The rows of a group lie close to one hidden flat surface of 12 dimensions, which passes through zero. Surfaces can cross.
In the rows, zero is written as 128.
Known rows, each followed by its group:
[ 82 143 100 169 110 113  85 138 131 138 162 108 125 100 135 157 125] -> (4)
[104 119 151  90 124 185 145  87 111 102  52 138 124 194 149 143  78] -> (2)
[174 132  79 166 159 124 170 162 128 116 100  86 140 112 180  92 145] -> (0)
[104 187 115 157 119 107 100 119 108 180 161 134 121 122 136 140 103] -> (4)
[113 131 135 144  88 126 173 133 139 148 117  76 130 184 176 128  75] -> (3)
[141 130 145 144 156 118 203  87  86  87 103  71 140 128 166  72  96] -> (2)
[184 154 135 171 151 117  96 130  63 182 153 168 125 123 128 121  97] -> (1)
[ 91 132 206 114 130 101 123 146 120 156 152 146 150 131 155 106 125] -> (4)
[ 79 111 175 127 145 101  61 116 125 105 132 149 202 142 106 106 171] -> (1)
[192 122 130 117 109 171 112 106 112 129  77 147 100 144 134 137  77] -> (3)
[137 150 156 163 100 208  93  87 126  99 174 135 124 113 146 140  75] -> (1)
[117 128 167 139 199 157  84 128 101  98  98 104 111  58 161 133 145] -> (0)
[ 61 141 157 117 131 113  90 139  89 120 120 138 108 141 151  97 179] -> (2)
[140  91 184 110 160  96 127 143 131 136 162 147 161  86 146  99 139] -> (4)
[111 119 101 134 176 192 120 126 115  95  97 130 137 115 162 130 129] -> (0)
[166  68 169  83 140 148 144 102 129 109 177 182 129  74 103 138 121] -> (1)
[110 106 139 139 154 149 130 106 145  74 141  50 126 153 110  81 131] -> (3)
[181 144  99 130  97 140 118 114 169 111 124 130 140 125 127  98 143] -> (2)
[ 93 155 130 159  90  86  93 116  54 153 142 139  97 111  67 126 131] -> (1)
[ 94 105  98 155  78 168 143 172 191 122  92  89 185 148 133 159  81] -> (1)
[174  73 166 184 130 119 107 190  96 134 126 114 148 102 120 144 123] -> (2)
[ 98 148 155  87 119 104 133  63 102 140 146 165 122 117 118 126 103] -> (3)
[132 122  99  82 164 125 132 106 130 126 128 168 102 141 155 143 159] -> (1)
[139 131  88 148 104 130 102 176 171 165 176 120 119  79 124 149 121] -> (2)
[140  92 144 127  95 135 115 124 120 141  93 124 142  97  57 158  67] -> (1)
[ 99 121 136 109  96 160 127 214 137 172 132 135  72 162  55 164 134] -> (1)
[ 66 160 102 110 102  92 115 145 151 129 133 152 116  79  98 130 195] -> (1)
[116  54 148  98 113  91  92 113 142 149  88 101 143  98 162 177  64] -> (3)
[ 81  72 187 141 121 177  75 170  83 114  84 126 139 104 128 103 103] -> (0)
[ 43  86 127  90 150 105 120  63 132  76 118  64 118 100  98 141 122] -> (2)
[111 106 156  98 174 108 101 104  90 143 128 167 139 108  85 154 131] -> (2)
[134 177 126 141 102 157  92 148 150 157 139 133 115  83  50 129 112] -> (3)
[ 76 151  56 132  76 155 126 175 173 124 136 108 136 103 130  74 155] -> (2)
[119 160 111 147 156 143 129 178 117 150 114 184 160 111 113 157 153] -> (0)
[124  86 161 113 144 104  81  86 120 127  95 150 189 124 102 164  87] -> (1)
[170 106 117 104 147 144  97 132 114 137 109 141 106  87 111 106 118] -> (0)
[187 135 101  91 131 125 128 132 163 159  64 132 135 140 155 115 108] -> (0)
[128 185 102 109 139 134 172 137 151 122 101 148 144 154 131  83 180] -> (3)
[186 131 116 133 146 104 137 123 172 128 127  71 108 103 178 137 125] -> (2)
[110  87 177 101 191  98 128  93  92 122  98  92  88 142 119 192 119] -> (2)
[ 99 141 137 146 180 179 165 141 104 100 123 156 185 103 113 111 118] -> (4)
[144 159 108  85 131 122  98  96 152 168 114 143 108 135 195 112 114] -> (4)
[ 96 100  85 162  52 159 129 165  98 118 145 148 137 100 151  89 109] -> (3)
[ 78 143 163 132 205 139 144 152 110 119 124 116 121 101 124 151 150] -> (4)
[107  91 148 125  96 125 136 166 130 121  99 117  99 133 187 156 133] -> (4)
[140 173 162 141 132 141 169 183 181 158 103  98 135 129 143 171 108] -> (3)
[130 170  50 131 152 160 154 126 144 131  98 105 100 172 175 146 123] -> (0)
[ 77  81 117 139 150 138 133 154  75 105 128 155 141 147 107 115 145] -> (0)
[138 134 154 117 181 129 108 153 169 111 134 113 146  43  66 113 181] -> (3)
[ 88  87 129 134  79  80 133 143 156 131 142 102 178 176 139 138 122] -> (0)
[162  82 132 104 149 158 183 120  93 116 128 116  93 109  69 108  86] -> (2)
[134  81 155 156 118 159 120  96  75  65 126 120 135 118 128  97 105] -> (0)
[ 81 159 132 128  87 159 176 108 128 113 165 133 118 185 127 117 112] -> (2)
[166 103 102 146 165 147 136 131 122 101 110 122 120 169 153 115 153] -> (3)
[130  74 164 129 136 145  88 139  97 125 112 140 142  87 119 125 108] -> (0)
[154  97  78 113 144 131 106 139 160 137 106 160 146 117 104 194 127] -> (4)
[133 125 122 103 111 135 165 136 126 106 162  99  27 106 118 107 162] -> (1)
[130 129  77 128  93 138 120 120 188 111 141 134 174 105  92 120 133] -> (2)
[113 128 207 138 150 131 105 142 129 148 170 129 131 155 117 162 113] -> (1)
[ 87  96 101 113  94 185 146 120 115 104 130 158 152 133 150  92 111] -> (3)
[128 131 139  98 123 163 182 114 111 122 150 157 123 109 157  99  92] -> (3)
[152 133 154 143 141  98 136 131 124 142 182  81  85 109 169  96 124] -> (4)
[152 128  91 164  86 157 113 119 132 118 151 116 119 137  85 138 111] -> (4)
[162 174 103 144 112 133 141 180 114 174 133 128  82 107 176  80 117] -> (4)
[148  79 166 136 102 121 123 163 105 130 147 147 131  80 144 105 123] -> (4)
[129 136 107 147  89 122 114  61  80 101 129 126 120 121 111 103 106] -> (4)
[123 146 104 129  87 166 157 164 146 140 138 122  75 120 110 149 119] -> (1)
[172 145 146 114 138 130 141  86 149 128 180 177 145  95 102 152 114] -> (0)
[ 77 161 133  99 111 114 159 130 149 152 131 143 144  97 142 128 117] -> (3)
[126 135 111 162 123 138 145 148  43 128  90 161 109 163 110 126 129] -> (0)

New rows, each followed by its group:
[156 164  89 136 152 108 109 157 184 180 160  84  85 150 105 179 146] -> (4)
[118 206 113 148 187 142 117 111  94 157 161 138 133  79 148  78 116] -> (4)
[ 95 145 110 138 161 120 117 145 120 139 202 108  98  85  84 113 153] -> (3)
[ 99 141 133 175 104 194 118 137 105 121 151 143 133 113  92 140  99] -> (4)
[193 138 114 118 185 140 159 145 162 138 104 117 142 162 109 108 140] -> (3)
[160 187 110 147 129 103 139 161 124 164  82 114 139 116 112  84 133] -> (1)
[152  96 105 125 149 128 156 128 125 101 161 134 130 112 159  87 163] -> (1)
[138  95 180  97 158 157  90 150 128 143 133 142 127  60 118 113 110] -> (0)
[124 156  94 160 125 164 158 158  89 146  94 116 130 104 143  99  82] -> (2)
[ 65 164  79 159  89 182 117 161 122 139 107  93 100 101 154 110  94] -> (2)
[124 129 115 122 122 114  83 194 161 167 100 167 144 158 128 175 170] -> (2)
[ 88 162  90 115 112  78 142 156 168 140 123 140 160  72 117 131 182] -> (1)
[139 120 140 166 123 118  96 111 146  93 112  82 154  93 159 153 118] -> (0)
[ 81 123 171 108 159 180 137  70 116  91 103 131 119 144 180 192  92] -> (4)
[152 112 148 132  97  46 136 110 123 145  99  87 156 176 121 103 103] -> (3)
[148 179 160 111 162 203 151 125 134 135 118 131 103 167 101 112 105] -> (4)
[144 109 145 110 187 111  90 124 163  95 101 131 172 109  76 130 193] -> (3)
[138 154  93 139 163 132 128 122 122 141 130 126 112 106 128 160 121] -> (4)
[ 96 143 118 130  98 144 130 146 179 141 149 102 110 160 165 162 111] -> (2)
[166 148 143 119 125 143 132 136 106 129 119 141  61  13 148 113 133] -> (3)
[ 81 156 178 109 112 152 146 118 179  95 163 114 124 143 143 120 159] -> (1)
[143 181 154 186 133 137  91 156 134 156 131  95 145 119 114 105 111] -> (1)
[140 125 135 165 110 167  61 107 121 111 156 118 128  61  95 118 104] -> (1)
[ 75 115  98 137  78 118 116 136 107 111  90 129 151 158 101 101 143] -> (1)
[ 90  99 160  79 140 152 122 108 170  88  84 112 118 174 141 158 154] -> (4)
[118 134 125 147 111 158  41 134 114 127  88 138 130  78 183 111 117] -> (2)
[136 131  88 121 134 158 167 120 106 143 161 147 118 148 128  76  92] -> (3)
[103 169 124 144 119 109 114 175 156 156  75 116 185 150 102 104 142] -> (1)
[186  86 118 116 132 119 168 150 153 111  94 125 153 153  83 126 146] -> (2)
[126 116 101 134 204  67 166 179 141 158 133  98 143 125 173 153 162] -> (0)
[135 113 144 114 151 120  89 166 135 151 127 136 107  89 108 145 154] -> (4)
[110 114 119 138 127 149  74 151 200 125 182  92 130 131  82 156 150] -> (4)
[125 136 173 113  98 119  98 136 120 123  55 110 124 119 139  71 136] -> (0)
[144 172  59 131 148 134 138 160 155 169 104 155 162 150 103 151 130] -> (4)
[ 77 121 149  93 141  97 116 100 148 109 139 123 122 138 133 149 173] -> (1)
[129 113 177 165 136 147  99 153 116 111 172  94 114 128 105  97 137] -> (1)
[162 133  80 106 172  91 159  92 139 122 130 108 142  70  98 100 135] -> (2)
[102 191 134 159 129  80 132 158 135 158 161 151 159 172  96 168 172] -> (3)
[146 155 122 147 189 125 171 128 149 123 178  94 110  99 181 152 135] -> (0)
[169 152  93 125 114 149 136 134 134 158 141 190 132  58 121 153 100] -> (1)
[135 135  92  91 139 185 169  86 119 146 124 144 108 116  83 157  51] -> (2)
[112 211 136 126 134 160 136 129 157 142 141 120 115 147  81 126 137] -> (3)
[149 121 163 161 148  87 117 142 114 137 108  98 130 167 147 182 148] -> (2)
[119 164 185 155  52 106 119 171 153 154  84 167 170  99 130 187 118] -> (3)
[ 94 120 129  91 118 146  87  87 118 108 112 159 108 143 109 138 140] -> (1)
[140 171 114 101 140 130 105  97 138 163 109 132  90 154 147 152 114] -> (4)
[175 167  90 130  89 169  91  77 174 127 117 129  97 165 101 190 104] -> (2)
[ 79  81  87  92 109 108  96 112 110 126 115 144 119  69 158 122 114] -> (3)
[113 142 151 100 174 138 162  99 113 126  97 143 131 143 200 153 107] -> (4)
[167 122 103 113 152 118 145 187 150 145 124 132 112  84 107  98 164] -> (1)
[165  91 152 111 140 109 128 172 120 124 121 152 136 113 129  77 175] -> (2)
[ 92 110 203  91  88  99 127 170 168 163 128 155 163 192 169 119 136] -> (4)
[ 90 104  96 159  44 145 120 137  99 104 124 114 123 124 159  89 101] -> (3)
[112 101 132 112 136 103 174 112 116 100  77 135 156 151 163 164 133] -> (4)
[105 136 193 164  74 107 129 174 166 137  94 107 165 131 152 197 116] -> (3)
[136  99 174 143  77 188 134 192 111 136 138 160 118 121 118 124 105] -> (4)
[136 139 138 115 114  93 110 160 171 131 129 154 121 218 129 146 215] -> (2)
[107 137 121 104 115 162 150 147 170 162  96 104 122 134 176 170  66] -> (3)
[102 185  60 166 153  85 139 150 148 164 142 109 154 103  97 168 137] -> (2)
[170 137 121 108 189  97 113 140 128 156  53 102 143 146 124 109 136] -> (1)
[126 137 164 163  74 164 129 150 133 104 136 105 110  60 119  99 117] -> (3)
[104 100 145 104 147 146 161 101 121  57  60  95 114 138 139 103 167] -> (4)
[ 64 140 152 131  88 104 150  99 141  79 140 126 158 143 147 102 157] -> (1)
[127 165 115 135 107 107 134  45 133  97 111 140 180  82 172 103 115] -> (1)
[141  96 149 155  65 169  96 172 102 164  95 129 119 148 126 132  56] -> (0)
[120 155 138 112 124 161 138  80  90 101 151 177  96 119 132 105 139] -> (3)
[185 141  86 116 164 112 134 168 133 161  47 144 173 130 118  85 143] -> (1)
[123 170 157 118  92 187 167 112 143 105 123 139 131  99 108  81 112] -> (3)
[ 76 111 141 113 125 120  97 134 153 111  92 154 155 101 159 190 155] -> (3)
[ 73  88 138  62 143 107 119  99 189 127 149 107 135  92 178 162 114] -> (2)
[175 177 169 112 156 108 166 134 165 154 122 122 131 112 172 123 135] -> (0)
[207 135 102 129 141  84 158 105  88 174 120 141  88 124 131 168 103] -> (4)
[161 114 181 102 226 136 159 165 130 129 136 120 108  74 155  98 156] -> (4)
[128 134 140 191  66 141 161 169  93 123 181 166 168 135 121 106 134] -> (3)
[149 125 150 111 124 134 114 104  87 144 162 186 109 102 101 150 111] -> (1)
[ 94 154 120 163 108 151 136 133 128 157 160 125 104 170 177 196  87] -> (1)
[113 122 114 123 136 186  95 115 134 142 156 132 109 133  90 150  80] -> (3)
